The rows of a group lie close to one hidden flat surface of 5 dimensions, which passes through zero. Surfaces can cross.
Some rows, each with its group after it:
[ 16   5  23   9  25   0 -22 -77   1 -42  52 -82   9 -16 -15]	(0)
[-10 -16 -20   0 -27  26 -35  25 -21  17 -23  11 -13   7 -32]	(3)
[-27  13 -12  12  -2  -4 -22  38  20  62  37   4  -5 -36 -19]	(1)
[  8  61 -32 -46  62  28  61 -15  -8 -11 -23  23 -44  30 -28]	(0)
[ -5 -48  -2  63 -33  30 -27   8 -13   5  50 -12  60 -31  48]	(0)
[  0  12  12 -25  16 -26 -14  13  13  23  13   2 -11 -22 -19]	(2)
[-12 -36   5 -22  15  67  30  -7 -13 -43  -3   5  -8  34  48]	(1)
[ 17  85 -85  49  25  36  44 -37 -32  19  32 -13  20 -11 -50]	(1)
[ 18  20  -9   6  24   4  12 -30 -11 -18  13 -10   9  -3  -7]	(1)
[  2  48 -22   8   8 -13   3 -28   3   8  -3 -29 -19   7 -49]	(2)
[ -4 -32  -2  52 -50  -5 -35   5  -4   9  18 -23  39 -19  13]	(0)
[-11   0  -7  33 -30 -15 -14  -7   4   4  -9 -15  -2   7 -12]	(2)
[ 22   8   3  53   6 -45 -31  13   2  38  61  11  53 -74   1]	(1)
[  3  17  -5 -16  23  15  -9 -17  -4  -4  12 -17 -17  -2 -32]	(3)
[  3  20   9 -26  11 -20 -27 -12   9   3  -9 -22 -34   0 -52]	(3)
[ 17 -24   0  24 -12   1   5  -1 -15 -19  -4  16  32  -5  33]	(1)
[  4  23 -51  38  36  74  47 -15 -27  -2  54   3  33 -12  27]	(3)
[ -5 -71  42  11  11  28 -14  13  -2 -25  43  14  31 -21  78]	(2)
[ 19  45 -38 -49  38  34  55  -7 -24  -4 -15  18 -11  18 -23]	(2)
[-13  21   3 -21   9 -33 -11  44  22  49  -4  31 -23 -18 -26]	(0)
[-11 -32 -40  27 -53  46  -3  34 -36   6 -42  34  14  26  10]	(3)
[  4 -41  -9  40 -75   4  -7 -11 -21 -33 -47 -16  33  36  22]	(0)
[  9 -16  45 -35  23 -19  -5 -24  12 -35   0 -17 -16   5  11]	(3)
[-14  68 -57  39  -5 -13  -7  13   6  75  29  -7  -3 -30 -69]	(2)

New rows, each followed by its group:
[ -6  10 -25  27 -11   9   4   1  -6  11   0  -2   7   2 -10]	(2)
[ -5  35 -19  19  -8 -31 -22  21  11  57  18  -1  -1 -33 -42]	(1)
[ -8 -13   0  -1   6  17 -35  20  -4  22  28   5   0 -25 -13]	(3)
[  1  50 -30  25   4 -16  34  -7   7  26  12  -3  10  -7 -11]	(3)
[ -7 -46 -14  12 -38  30  11  59 -22  19 -19  60  37   1  54]	(2)
[-15  44 -35  49  18   4 -16   6  10  61  69 -15  11 -50 -37]	(2)
[  2  -2 -47  24   2  73  52   2 -36 -16  -8  30  24  25  36]	(0)
[  3 -22   3   7 -17  10   6  -6  -8 -26 -22   5   6  21  23]	(2)
[-14   4  -2  64  11  11 -25 -22   8  10  67 -35  15 -31   0]	(2)
[ 60  35  17 -16   3 -64  19 -83 -15 -76 -68 -29  -5  39 -31]	(1)
[ -2  -7 -13 -20 -45  -1 -25   5 -16 -10 -76   3 -31  42 -46]	(3)
[  2  50 -45 -17 -13 -13  17  24  -6  44 -34  21 -14   9 -52]	(2)
[ -4 -43  -3 -17 -36  33 -32  18 -28 -20 -50  13 -16  32 -12]	(3)
[ -1 -26  16  26   7  20  -2 -31  -2 -38  16 -23  13   6  30]	(2)
[  9  54 -35 -29  40  18  31   2  -9  28  19   8  -9 -13 -37]	(2)
[ 10  18  -7 -38  19   0  15  16  -2  14  -3  22  -6  -6  -9]	(2)
[  0 -31  32 -25   7   1  -6  -3   5 -29  -6  -5  -9  10  26]	(1)
[  7   3 -27  25 -26  25  18 -30 -24 -30 -23 -20  14  30  -1]	(0)
[-63  13 -12 -22  -2  21 -28  62  38  83  31   1 -44 -16 -34]	(1)
[ -5  16  -4  -5  -2 -16  -5   0   8  14  -5  -8 -13  -1 -24]	(1)
[ 14  -1  27 -50   5 -21   9 -17   4 -36 -43  -5 -24  29  -5]	(2)
[-15  19 -16 -26 -21   3  13  -2   4  -1 -53  -6 -37  46 -33]	(1)
[-11 -61  11  24  -8  42 -24  44 -13  11  39  32  36 -31  56]	(3)
[ -2 -28   7  26 -24  -7  17  25   6   3   1  27  33  -5  55]	(3)
[  2  -8   4  18 -17   6   9 -46  -7 -53 -33 -28  -7  41   4]	(2)
[  1  -8  -5 -11   5  23  26   2 -11 -17 -18  21  -2  22  22]	(0)
[  5  22   2   3 -13 -31 -21 -24  12   6  -1 -36  -9  -3 -41]	(0)
[  8   6  25 -41  32 -14  -5  -4  12  -1  13  -4 -15 -16  -8]	(2)
[  6  12   2  -1  27  10  16 -20   0 -10  22 -11   5  -5   9]	(3)
[ -4   4  44 -38  30 -50 -32  12  34  23  21  -4 -27 -30 -20]	(0)
[  2  -1  58 -42  43 -41 -42 -12  33   4  41 -29 -27 -37 -21]	(3)
[ -8  24 -32  10 -36 -22  -2  27   0  38 -38  16  -5   8 -33]	(2)
[  1  11  50 -30  -8 -77 -39 -35  36 -19 -34 -45 -48  14 -49]	(2)
[-20  24 -14 -15   1   2  -3  11  13  27  -2  -8 -28   5 -34]	(1)
[-41  31 -32 -40  26  68  26  -2   9  15   3 -22 -58  37 -32]	(1)
[-21  -1 -27  63 -69 -23 -24  10   2  25 -33  -8   6  14 -22]	(2)
[ 12  -8  52 -50  38 -28 -13 -18  20 -23  14 -16 -21 -10   2]	(2)
[-12 -41   0   4   1  43 -34  28 -16  11  24  14  10 -20  13]	(3)
[  7 -32  42 -52  -1 -19   8  -3   6 -45 -59  17 -26  39  25]	(0)
[  5  19   9   0  21 -20  17 -17  15  -1  19 -12   2 -10   6]	(3)
